The rows of a group lie close to one hidden flat surface of 11 dimensions, which passes through zero. Surfaces can cross.
Some rows, each with its group after it:
[ -1  14   0  21   1   3  -4  -2  -4  -2   8   9   2 -20  -8  14   4]
j66
[ -2  -3  23  12 -13   5  13  -4  -7  -8  -6 -12   6  11 -14   8  -7]
j39
[ 17   1 -30  12  11  -5 -25 -19 -16  29  20  -8  20 -12  16 -32  -1]
j911
[ -4  -5   4  -2  14  -3   2  13 -12   0  -3   8  -4  -6   1   3   3]
j155
[ 13  14  13 -10  17   3  18 -18   0  23   2   0  32 -23   3   7 -20]
j394
[-18 -13 -40   8   8   3  18 -20 -32 -25 -17 -30  -3   8 -13 -16 -20]
j911
[ 13   1 -11   5   9   2  11 -12   1   8   5  -1  11  15  14  12 -14]
j806
[ -1  -6 -29  -3   2 -12  -7   8   9  11  19  10   5 -15   9 -16   3]
j39
[ 15 -14   5 -31  38  24  14 -11 -51 -19 -18  -9  -9 -12  12  10   1]
j179
[-15   6 -36  34  10 -13 -22  -2 -21 -19  -8  -5  -5  36  15 -21   1]
j911
[ 37  12   3  -4  -2  17   2 -16  -2   3  28  11  27 -25  29  19  -2]
j806
[ -3 -11  -8  26  11  -3  -9  22 -37   4  12  12  -6 -29  13  -3  -1]
j552
[ 13  -4  -4  -5  -3   6  -5  -6 -32   3 -12 -20  15  10  -6 -13 -32]
j155
[ 14 -10  11 -20 -11  12   1  -6 -19   2  -7 -13  -5  19 -21 -12  13]
j213
[ -1   4 -15  -6 -11   1   2  10   2  -4   0  13  -8  -9  -4   4  -4]
j179
[  3   0   6   8 -10   8  -6   3  15   1  -8   3 -31  13  11  19   3]
j66
[-19  -8  25  -4   0 -11 -23  13  31 -10  -9 -17  -6 -10  36 -10 -15]
j155
[ 17  -2   6  40  12  15 -30   9 -20  25  12   9 -27  -6  -6  30   7]
j552
[ -9  10  19  25   0  -1 -27   1 -18 -21 -10 -14   2  10  10  -8  -3]
j911
[-11   4  18   7  12  -5  29   9  26   9   2  11  10  -9 -14  38 -19]
j394
[-30  14  -1 -11  -1 -19  14   5  14  12 -21   4   4 -17 -23 -19 -15]
j213
[  5   8 -30   1 -22  -5  15  -9   9  -7  -3   3   7  37  10  -4 -14]
j155
[-18  -6  -5  -9  17 -21   6  27   1  -7 -13  12   2  31 -11  -6  -1]
j394
[  0 -12 -28  -8  -5   3  -7  -5 -20 -20   7  -9  -3  11 -20 -22  23]
j394
[ -6 -12 -17  14   9  -7   5 -14  46  37  20  -6  -9   8 -26  14  13]
j552
[  4  -5 -37 -24  -5  -2  44 -32  -2  24  -7  -7   4  -2   6 -26  -7]
j179
[  2 -11  15  12  10  25  22 -32  -2 -14 -11 -16 -31  -8  34  32  11]
j179
[ -4  14 -25 -28 -32  -3 -18   6  39  -1   7  13 -10 -18 -23 -14  14]
j806
[ -2  24 -17  10   7  -8 -24  -4  -4  14  -7   9  -2  -3   2 -13  -4]
j213
[-12 -11   9 -28  -2  -3   5   9  15  -8   1  -7   5 -28  -5  -9  -3]
j394
[ -1  -1 -12 -18  12  -1  14  -6  18   3   7   3  10 -11 -12   8  -3]
j66
[ 30  16  -1 -17  32  12   6  -8   7  20   3  24   3   1  19  36  -4]
j66
[ -2 -13  -6 -14   5  -7  17   2   5  -1  -2   4  -3   7  27  -7   3]
j39
[  9 -24   1  -7 -23  18  15 -15 -24   4  14 -15 -12 -42  -8 -13  18]
j155
[ -2   0  -5 -17   0 -19   4  14   7  -4  -6  10  12  33  22 -22   2]
j179
[  1  -4  -3  15   9  -2  -7  -3 -16  12   9   4  -6  -9   0 -13  24]
j66
[ 16 -36 -14 -12  17  17   0   5 -11  15   9   6 -50 -11  14  18  28]
j179
[  4  23  23  -6   7  -9 -39   1 -23  33 -16  -7  19 -17  -7 -40 -16]
j394
[  3  13 -18  -1   6   1 -26  13  20  17  19  21  -6 -28 -25  15   6]
j39
[  7 -19  -3  15 -11   6  -3  -2  -8   5   6 -12 -13   8  11  -1   1]
j39
[  3 -27 -13  11  20  -3 -28  21 -24  11   4 -11 -11   5   7  -7 -17]
j552
[ 17 -15  21  17  -6   6  -3  -4  -8   8  15 -19  16   2  15   6 -16]
j806
[  2  -7 -22  19  -7   7   1   3 -14   7  14   9 -15 -38  10   9  -5]
j806
[  5   4  -6  -7  -8  -1   5  -2  -7   0   2   9   2  19 -18  -9  22]
j394
[  4 -24   1 -13  28   9   3   0  -1 -11   7  -3 -17 -20  31  15  11]
j155
[-13 -12  17 -20  48   0   2   3   5 -23  -8 -14  12   1 -11  20  -6]
j179
[-2  5  0 -3  3 -2 22 -2 11  3 -6 12 -4 13  4 11  4]
j39
[  3 -15   9  -7  -4   6  -2  -1   2   9  -9  -8 -25  22 -10  -1  17]
j66
[ -1   9  -5  -9  -6   2  27 -10  19   3  -6  13  -8   2   0  15   5]
j39
[  3 -13   3 -42  -9   5  16 -16  18  10  -5 -15  -6 -28  19 -20   0]
j39
[-11   3  -5 -31  10  -3  25   0   3 -13 -14   7   3  -9  -5  -4   3]
j806
[  1   3   2   6 -19  -3   6   4 -20  -5  -4   4   2   5  10 -15  -1]
j552
[-16  11   3  14   9  -7   0  18 -23 -32 -10  21  -5  -5  20   1   6]
j66
[ 30 -10  21   7 -13  20  13 -15 -10  -7  12  -6   2  15  34  19   7]
j911
[ 17  17  12  -6  20  11   1  -1  -6   4  10  25   5 -10 -17  26  24]
j394
[-22   0  26  -3 -25  -6  17   6  24 -13  -5  -2  -4 -14 -15   1   4]
j911
[  5  -6  25  14 -17   1  -8   3  -4  -6   0 -14   5  17  21  -5  -6]
j66
[-16 -31 -21  21  -1 -12  -3  10 -12  31   5 -18 -10  -2 -26 -22 -12]
j39
[  1   8   3  -4  -7  -1   4   2   0 -23   9  13   8  -8  11  -1  19]
j911
[ -6 -38 -12  14 -17   8  20 -25   3  -7  17 -33 -16 -11  20 -10  14]
j911
[ -6 -11   0   7  -3   4   9 -14  20 -18  16 -18  11  -6  -9  13   2]
j213
[ 12   3  11 -15  11  27  16 -17  14 -10  -1   0 -14 -14 -12  48   4]
j552
[  9 -13 -18  -8   1   1  19   4  -5  -8   9   9   1   5  22   7  -2]
j213
[ -2  16  10  -7  -5  22  -2 -29  -9   7 -33 -20 -30  -8 -24   7  -8]
j39
[ 14 -23 -28   2  10   8 -19   5  -4  15  23  -6  -8  -2 -21   7   3]
j552
[ 19  12 -24   4   3   9 -27 -10  -4  12   9   8  -9  -2   9  -2  12]
j155
[-10 -14  14 -13   9  -3  17   2   0   6  -8  -6  -3  -9   1  -5   0]
j806
[-20   8 -11   6   3 -13  13  -8  24  -6  -5   0   4   3   2  -1  -4]
j552
[  2  -5   2   8   3  12  -2 -12 -11 -18   4 -17   4 -18  14   7  -9]
j213
[ 14 -11 -37 -29 -14   8   8  10 -19 -18 -11   8 -18  30   8  -5  -8]
j552
[  6 -21   5 -18   3  -5  27   2  29  25  18   9   1   6  -1   6  19]
j806
[  8  17 -23  23 -15   9   9 -16  -1  19   4  13 -11  -5 -10  12   0]
j911
[ -9  -7   4 -10  21  -1   0 -10  23  -4  -4 -25  13   7  -7   9 -23]
j155
[  2 -16  -9 -50  -4   4  22   3   1 -24  -1   6  -7  -3  -2  -9  25]
j394
[ 22   1  -4  -2 -46   6   5  -6 -31  11   7  -1  15   7 -15 -33   3]
j179
[-11  22  16 -17  10 -14 -11  21  -1 -43 -16  19  15  -2  46 -10  -7]
j155
[ -3  15  -3  13  -6  -4  -7  -4  -8   3  -9   1   3  -6  14 -10 -16]
j911
[-11  -3  46 -22  28  -5   2   0  -1  -5 -23 -24  20   1   4  -6 -19]
j552
[-20 -27  16  -5  20  -7  17   8   4 -18   6 -14  10   1 -16   4  11]
j66
[ 2 -6 26 20  9 -1 -7  7 27  2 18  0  6 -6 22 29 -2]
j394
[-17  -7  -7 -32  14   4   8  12 -25 -28 -25  -8  -6 -26 -14  -6 -23]
j394
[-20  11 -30 -15 -12 -18 -14   8  10 -12  -7  13  -9   1 -11 -38  22]
j806
[-7 10 -6 22  7 -7  3 -1 21 -3 10  8  9 -4 14 17 -8]
j213
[  4  -6  14 -14 -13   6  18  -5   5   9 -17 -11 -11  -3  18   3 -22]
j394
[ 29   5 -15   1 -30   8   5  -5  26 -25  41  14  28  15  22  19   9]
j213
[ 10  -2  12  -4   0   4 -10  -8  -7 -11   0 -15  12  25  -2  -7   7]
j39
[ 13  -9  19  18  16   6 -19   4  -2  27  18  -7   6 -12 -13  19  -7]
j806
[ -9 -10  -1 -32  16 -13   4  12  13  -5  -6   3   2  -1  14 -15   3]
j39
[-26   1 -32  -3   7 -11   9   2 -13 -30  -2   1   7 -46  14 -21 -11]
j66
[ -2 -18   2  11 -19   2  -5 -14   8  -1  10 -30   4 -18  21 -16 -14]
j66
[-10   7  -9  22   2  -5 -20  10  -8   7  -1  -1   2 -10 -15  -4 -19]
j66
[  7   3 -21  -4   4   2  -6 -14  -1   9   8 -15  24   1 -26  -7 -21]
j806
[ -5 -19 -29   8 -12   2  19 -27  13  -1   6 -19 -19  27  -3  -9  24]
j179
[  5  18  25  -2  15  -1 -44  11   1   1   5   0  20  -8 -19   0   5]
j806
[-13 -15 -13 -15  27  -3  -6  16  11 -16  11   8 -11 -10 -17  10  25]
j213
[  4   7  34  10  10  -6  39 -10  -9  -1  -5   6  24  23  26  10   4]
j179
[  4 -21  -6   7 -14  14   9  -9   9 -19  19 -13  -8 -22  13  18   0]
j213
[  0 -18   0   7  20   5  -3   2  -3  -8  13 -17  11   1 -17  16  -7]
j552
[-14   3  29 -22 -11  -3 -11  18  26   3  -3   2  -4 -24 -30  -4   6]
j911
[ 22  18  -9  11  -6   8  -5 -11 -25  11  -1   7   7  -4  24  -3 -13]
j66
[  3  20   2  -5 -18  11  28 -22  18   4  -6  13 -10  -6 -10  18  13]
j552
[ 12  13   3  -3  -5  18  -6  -9 -19 -22  -1   0   1 -26  18   9  -6]
j39
[  9   2 -30 -12   5  20  29 -24  13 -19   7   6 -11  16 -29  37  20]
j155
[  4   5  -5   4  -1  -2  -3  11  -1  19   9  13   7 -12 -22   3  -4]
j179
[ 16  -8   0 -19 -27   5  21   4   3  -5   8  10   2  18  -5   4  10]
j213
[  9   0   5 -15  -2  -6   3 -12  18   7  15  -2  21 -13  33 -18   8]
j394
[ -5   3  19   9  22  -2   2   3   5 -16   7  -1  19   1  -4  21   1]
j213
[  8  -9  -2  -5   4  -1  25   1 -30 -12  -5   0  17  12  25  -4 -16]
j155
[-12 -15 -38 -30  10   6  -5  -3 -28 -50  -5 -15  -2  -3 -17 -22  12]
j911
[-21   8   1  10 -14 -20  21  -9   4  11 -16  -6  11  13   0 -31  -7]
j552
[  6 -13  -8 -16 -16   8  19  14   6 -11   2  15 -17   6   3  17   6]
j179
[ 17   4   2   7 -17   9 -18  -7   7  20  14   3  -9 -17  12  -2  10]
j911
[  2  11  11  12  16  -1   3  -3 -16  11   3   5  18 -16  -2   5  -6]
j155
[  7 -18   0  -4  22   8 -14 -15 -13  37  10 -31  10 -25 -47  -9  -7]
j155
[ -5  -4   8 -23   9  -8  -8   0  24  25  -5 -11   3 -10  -2 -13 -12]
j806
[ -7  -3  -8   1 -20 -20  10   4  24  40   0   2   4  10  -4 -24 -10]
j213
[  4  11  19  -9   7  -1  40   1   4  13  -5  20  16 -19  13  21 -19]
j179

New rows, each followed by its group:
[ 13 -20  23   6 -23  -3  -8  -5  10  49  13 -24  11   7  -9 -24  -7]
j213
[  3   4  13   7   1   5 -13  -5   8  -1  12  -7  10  -9 -19  10   6]
j213
[ -8  -3 -10  -2 -22   4  -5  -3   2  -4 -12 -10 -21  -3  -8 -12  -1]
j66
[ 16  -4 -12 -14   5   0  11  -7   5  14   2  -3  15  19  12   1 -20]
j66
[  7  24   0  13   2  10 -21  -9   0  10 -10   4 -17  -1   4  13  -3]
j806
[-17  -2 -16 -45   4  -7 -16  22  -3 -45 -16   0   2  15 -23 -24   9]
j911
[ 11  20   9   4  11   2  10 -12   8 -16   5  10  24  20  21  20   2]
j155
[ -7  20 -11  12 -12  -4 -41  11  12   1  -2  11 -20   3  -9  -6  11]
j806
[ 11   5 -24 -25  20  12  -4   3 -26  -7 -17   6 -12  -3   0   9 -21]
j911
[ -3 -19  18  29 -28  -8  19   6   4 -10  21  -5  12  19  13  -2  12]
j552
[-11  20   2 -12  24  -1  -9   0   8 -18 -25   1  -4   3  11  11 -17]
j552
[ -6 -19 -12  11  18   2   8   0 -29  -2  -8 -26   7  33 -49   5 -21]
j394
[  5   9 -24  24  10   4 -21   4  -9   0   9   6   1   3 -16  19 -15]
j806
[ 23 -11  13  18  15   9  10 -10   4  25  26   7   3  -5  20  27  14]
j911
[ -6  -2 -29   9  18  -9 -23  17   5   2  -1  -3   4 -19  28   5 -55]
j806
[ -9  25 -20  22 -25  11 -18 -11  -5   8 -15  -1 -26 -36 -13   1 -23]
j155
[ -4   5 -37  10  22 -15 -15  -5  33  26   2  -2   4  27  10   1 -22]
j155
[  2 -22  34   1  13  -9  19  10  25  20   7  -2   8  24  15  16   0]
j911
[ 11  -9 -28 -15  28  -9   6   0 -24  -8   0   8  12  50   5 -18  19]
j394
[ 10  25   6 -13  30  -6 -31  -5  29  31   2  10  11  25 -33   7  17]
j806
[  8 -14  27 -23  18  -4  12  24 -33  -4  -2  14  12 -11  10  -5   9]
j552
[  5  15  -8  -5  26   5  21 -16  -4  18 -13  19 -16  -2   8  15  14]
j806
[  7   8 -10  13   2   9 -20  -8  21  14   8   3 -17   3 -10  22   7]
j552
[  4  -5 -16 -15  -6 -14  15 -11 -20  29 -11 -15  25   6  16 -48 -29]
j213
[ 34  19   8  -1 -52  14  -9  -6  -5   6  -9  10 -14  60  -3  -4  17]
j552
[ -8  18   4  28   0  15  47 -27  21 -19   7  12  -2  -3 -27  59  16]
j552
[ -1 -19  -3 -20   2 -11  -6  32   4 -11  -2  15 -17  43   4  -7  23]
j155
[ -2 -27 -12 -48 -19   4  27 -10  10 -19  16 -14  11 -33  -7 -27  16]
j911
[  6 -21  29 -20 -24  20  -6  -7  16 -28  -5 -36 -10  19  -5   8   1]
j155
[  0  24 -23   8  20  -7  15   0  13  -8  18  28  31  -2 -12  25  -4]
j213
[-19  22  28  23 -37  -3 -11   5  10  -7 -23  -4 -15  -7   8  -4 -17]
j911
[  4 -30   2 -43   8   1 -11  10   1  -7   3 -14  -5  -2   6 -22  16]
j394
[  0   6   1   0  19   5   6  -1 -26 -15  -6   7   4 -20   8   8  -4]
j66
[ 18  -6   9 -13  25   9 -24  -7  -3  -6  -1 -19  12  18  16   6 -12]
j155
[ 23   7   2  -1   5   2  23  -5 -35   3  -1   4  38  34 -10   4 -17]
j66
[ -4   5  -4 -19  -3  -3  10 -14   1 -12 -11  -9  10  -2  14 -22  -1]
j39
[ -5 -14  -1  16  11  -3   6  14 -35  -1   3   1   1 -16   4  -3  -7]
j552
[-11 -19  26  17 -24   0  -6   5  31 -11  24 -15  -1 -14  -9   8  19]
j179
[ -5   2  15  18 -22   8   6   2  15 -12   1  -3  -8  28 -38  28   7]
j39
[ 10  10  -8  15 -11   5 -10  -1 -29   9  12   9   6 -18 -19  -9   9]
j552
[ 12  -4   5  -1   1   8   4 -11  -5  -2   3  -9   7  -2  14   4  -4]
j394
[  0   5  44 -13  -8   9  -7   5 -14 -19 -12   3 -12   6 -18  -3  38]
j66
[ 12 -19   4   3   6   8  -8  -4  10  -5  26  -8   0   4   7  13  20]
j394
[  7 -12  21 -24  12 -10 -25  13 -10  20   0 -13  20   7  -6 -32  -3]
j552
[ -1 -14  -7 -21 -15  -1  29  -3   4   0   1  -6   8   7 -20  -9   1]
j213
[ -4  12   5  -1   8  -5 -10  -4  16  17  -7   2  -3   0  -2  -2   2]
j552
[-28  -9   1  -5  13 -11   5  12  15  -6 -11  -4 -10 -24   1   2 -14]
j155
[ -4 -14 -40  17   3  -5  26 -14  18   2  25   4  -2 -16  31   6   4]
j66
[  4  18 -23   4  28  -9   0 -12 -26   3   0  16  15   4  12 -20  20]
j806
[  2   0  -5   0   6  -6   4   0   9  -3  -7  -4   9  27  22   3 -19]
j806
[ 10  -9   6   1  -1  -5  10   1   5  22  18   4  16 -10   9  -3  -1]
j39
[  3 -10  24 -11 -27  13  43 -12 -36  -6 -10 -10   5 -35   4 -11  -6]
j552
[ -2  27 -25  -4 -23  -3  -6  -2  27 -26   0  21  -5  13  20  -1   9]
j552
[ -2  17  21   4   1  -6  20   1  18  23  -6  13  13  -3  -9  16 -17]
j394
[ -4   9 -20  10  37   4 -11   7 -31 -31   3  12   4 -14  -7  20   2]
j394
[ -2   0  16  15  17  -5  -5   9 -10  -6   6  13   2  -1  18   4  19]
j66
[-22 -14 -15   3  -5 -15  23  13  -1 -40  -4  -2   9   8  36  -9 -17]
j66
[  8 -45  15   2 -13   9  46  -2 -28 -19  17 -26  24  26 -24   8  -2]
j552
[-20 -19 -14  -3  20 -18  26   9  -1  -8   8   0  19  -8  -6  -9  -2]
j552
[ 38 -17  -1 -14   4  40  -7 -11 -72  -4  -2 -12 -18  -6 -28  11  10]
j155
[-27  20 -25  13   9 -18  32  -6  20  26 -16   7  10 -41  13   6 -61]
j394
[  7  -8  14 -17   8  -2 -25  10  -3   5   9  -5  12  -5 -15 -16  14]
j213
[  0  15  -3  -9  36  -8   0  -4  -2   8  -6  11  11  17 -11   4   9]
j806
[-5 -4 -3  8 16 -8 -1 -2 11 -1  9 -5 12  8 -4  2  3]
j213
[ 11  14  14  37 -14  18 -23  -1 -31  26 -22  -5 -31  27 -38  18  -8]
j394
[ -3  19 -47  18 -12  -9 -31  15  14 -15   3  23 -13  12  24   0 -12]
j806
[ -4  -2 -19   3   8   4   7  11  -2 -18  -2   4  -1  -1  -7  24 -25]
j806
[ -9  -2  14  13 -14  -6  -2   6  13   3   1  -7   3   8  -7  -1  -5]
j394
[ -6   7   0  -2  -4   0  -6   0   6  27 -11   1 -13 -46  15  -6 -27]
j911
[ 14  20  -3  -7  20   9  20 -12 -24 -13  -5  18  16  -2   9  16   1]
j394
[ 13  21  -5   3 -28  15  12 -14  -5 -19  -6  -2  14 -10  20  12 -38]
j66
[  9  -6 -28 -22   7  -6   9 -12  15  25  17   3  12 -11  -4 -17   7]
j39
[ 17   9  -2 -11  11  10   4 -21 -36  16 -10 -10  18   3 -17 -12 -11]
j394
[  9   6  -2   7  -3  15 -19  -7   8   1  -4  -5 -20  13 -15  21   3]
j155
[-16   8  -1  11 -27   6  -3  -3   0 -21  -6   6 -33 -19  -9  -3  29]
j66
[ -6  10  13  -8  -7 -12  25   3  10  -8  -6  10  18  13   5  -5  -2]
j394
[ 12 -18 -12  28 -17   1  -6  14 -11   6  37   5  10 -20   6   6  -3]
j39
[ -6  32 -10  -6 -29  -9  -1  10  38  16   6  50 -26 -24   1  -2  39]
j394
[ 22  33   5   3 -26  13  -6 -11 -18  -7  -7  13   8  -6  21  -1  -9]
j66
[  0   8  14  37  -3   1 -20  -1  -2  -6  17  -4  12  -3  -6  11   5]
j552
[-10 -11   1  12  12  -3   1  -3  10  35   9  -8  -7 -18 -42   5   6]
j155
[  5  11  16   9 -17   0 -11  -8   4 -16  -4 -10   9  11  35  -9  -8]
j213
[ -8  -8  51 -20 -15  -1  -9  24  14 -17   8   4   1 -10 -24  -4  37]
j806
[ 11   4  24  -2   0   3 -13  -2  12  12   1  -6   6  -5  21   3  -9]
j806
[  9  24   2  14  -6  -8   5  15  -5  25  -2  41  -4 -12  29   7  -7]
j179
[-17  12  33  -2  11 -22 -27  39  23 -28   8  27  12  -4  20  -3  27]
j394
[  1  20  -8  23 -28   0  13 -15   9  39 -23   3 -22   1  18   1 -33]
j394
[ 18  -8 -22  17 -33  12 -31   9 -26 -11   5  -3 -20   8  22  -9 -10]
j552
[-28  -5 -15 -27  29 -15  18   5  13  14 -30  -1 -17  -6  -5 -11 -17]
j806
[  1  -6 -13 -22  19  -1  -3   3  -3 -32  10   1  19   5  -1  -4  14]
j213
[  3  12 -11  15  -2  -3  11  -4   6  11   1  19  -8  -2  21   9   2]
j39
[-18  29  16  13  -6 -14 -18  19  21 -11 -16  22 -11 -14  38   2  -9]
j213
[  0 -11   4  -1  24  20  10  -9 -28  -9  12 -11   6 -70 -18  20  -9]
j552
[ -1  13  -2  11   8  -8 -34 -11  17  36  14  -6  11 -31  -2 -19   1]
j155
[ -6 -14   4   4 -21   5   0   0 -11 -15 -15 -27  -9  12   8  -8 -26]
j66
[  8   9   6  18  -1   0 -19   5  -6  29  -3  11 -17   4   3  -1   7]
j552
[ -4   2  22  -5 -17   7 -10   6 -20 -16 -22 -14  -6   6 -10 -10 -11]
j66
[-17   3  20 -18  -9 -17  40  12  25 -23  -7  11  26  19   1   0  -5]
j213
[ -6   2 -16  -1 -17  -2  -1   9  14  -3  -8   6 -16  43 -48   6  11]
j911
[ 12  -2  11  -7 -15   2   6 -14  12  12   1  -9   5   3  30  -9  -7]
j806
[  7   8  17   1  -6  17  -7 -16   8 -10  -3 -16   0   1 -21  20  -1]
j155
[  5 -38  33 -14  23  -6   2  22   5  38   1  -9 -11   5   0   5  -2]
j39
[ -2   3   1 -23 -13  -9   6   4   4  -8  -5  -4  23  10  -1 -25 -13]
j179
[ 26   9  43 -39  12  20 -27   6 -29  27 -26   2 -19 -17  -6  -2   1]
j394
[-11   6  22 -21   5  -8  24  22   4   0  -3  20  19 -25 -26   9  -7]
j213
[ 14   3 -10  11  38 -12 -25  25 -33  31   4  29  -2  13  10  -5   9]
j155
[ 7 -3 -4 -3 16 -5  2 -3 -2 16 10 -1 20 -1 -4 -5 -5]
j66
[ -3 -10   0 -11  -4  10  -7  10 -16 -15 -14  -7 -20  -5  -2   0  -8]
j155
[ 20  35  -3  13 -31  -5 -21   5  -1   9  -2  26   6  19  32 -13  -5]
j66
[  1   5 -16 -15  15 -11   8   2  11 -21  15  24  13  -3  37  -5  23]
j394
[-10  -1 -38  -3   8 -24  14  13  17  22  15  20  17 -30  23 -16 -24]
j213
[ 10  18  -3  10  18  -6 -19 -10 -36  -3   0  -3  32  -1  23 -25  -7]
j39
[  8   7   6   0   8   1   2  -9   9  11  13   3  16 -14   3   7   2]
j394
[  6 -10  29  -9  50   0 -13  19   6   9  -8  14 -21   3  47  29   5]
j179
[-15 -10  -2  -3  11  -7   8  12 -13 -11 -11  -1  -4  -1   0  -4  -8]
j39
[-12 -19 -12  16  -9  -9 -19  -3  14 -11  24 -23  12  -8   2 -22   4]
j394
[  6  -4 -27  -1  21  -5  -9  -5  -8  11   1  -1  -2  28  -2 -10  10]
j39
[  7  -2  11  -2  26 -12 -10  14  21   9  11  10  17   7  50   8 -13]
j66
[  9  18 -14  -3  -6   8  -3  -9  -3  18  -5  18 -19 -16   1   2   9]
j394
[-11   0  -7 -28  32   3 -19   0  -6   5 -30  -8 -26   0 -18  -6  -2]
j39
[-17  32   4   1  21 -15  17 -13   3  24 -23   7  18  11 -38  -7  -7]
j39
[ -4 -16  -5  -3  -4   1  -2   8  -7   5  -1  -4 -17  -9  -1  -8   2]
j155
[-17 -19   3 -16  -4  -5  26   3   4 -15  -7 -16   6  -6  -6  -8 -15]
j155
[ -6 -13 -28 -21  10  -5   8   7  10  11 -13  -6 -10  22 -15  -1 -22]
j66
[  2  -8   0  -1  -4   0  12  -1 -17 -19   0   5  -7   6  26 -10  20]
j179
[  6  10 -17   3 -21  -1 -23   3  10  -9   6   5  -6   6  14 -10   3]
j552
[ -5 -33   2  14  31  -3  16  -9   0  13  12 -20   0   3  10   9   1]
j911
[ 15   7   0 -11  -1   9 -11  -4 -23 -27  -6   0   3  13  28  -7   4]
j213
[  7   2 -15   2 -14   9 -17  -6   7  -6   5  -6  -8  -3   4   1  -4]
j552
[  6 -34   4 -18 -19 -11  18  18  12   6  11   3  -3  26  24 -18  14]
j552
[  3   3  -8   2  -7  -7  12  -4  -2   4  -5   2   5   0  40 -13 -17]
j911
[-27  34   3  12   4 -23 -34   3  23   1 -17   6  -1 -30  39 -28 -13]
j552
[  0   5 -24  16  -4  16  -8 -17 -19 -18   9  -2 -12 -24 -18   4  20]
j911
[  9  21  43   2 -26   3 -43  18  15   8   5  11  -3 -16   1  -3  11]
j213
[ -7   6 -16 -25   2   1   6   4  50 -11  -4   9 -13 -13  21  23 -19]
j66
[  1 -15 -31 -22  19 -22 -17  26  31   5  25  20   8  30  -4  -9  25]
j552
[ -8   5  39 -14  16 -12  27  14 -19  15 -26  22  -5  -9  23  -9   5]
j552
[  8  22   3  18  -7  -6  15 -16  15  -8  21  18  28  -1  27   5  16]
j394
[-18 -32   5   1   2 -11  59  -1  -2  -3  -7 -11   5  26  -3   1  -6]
j552
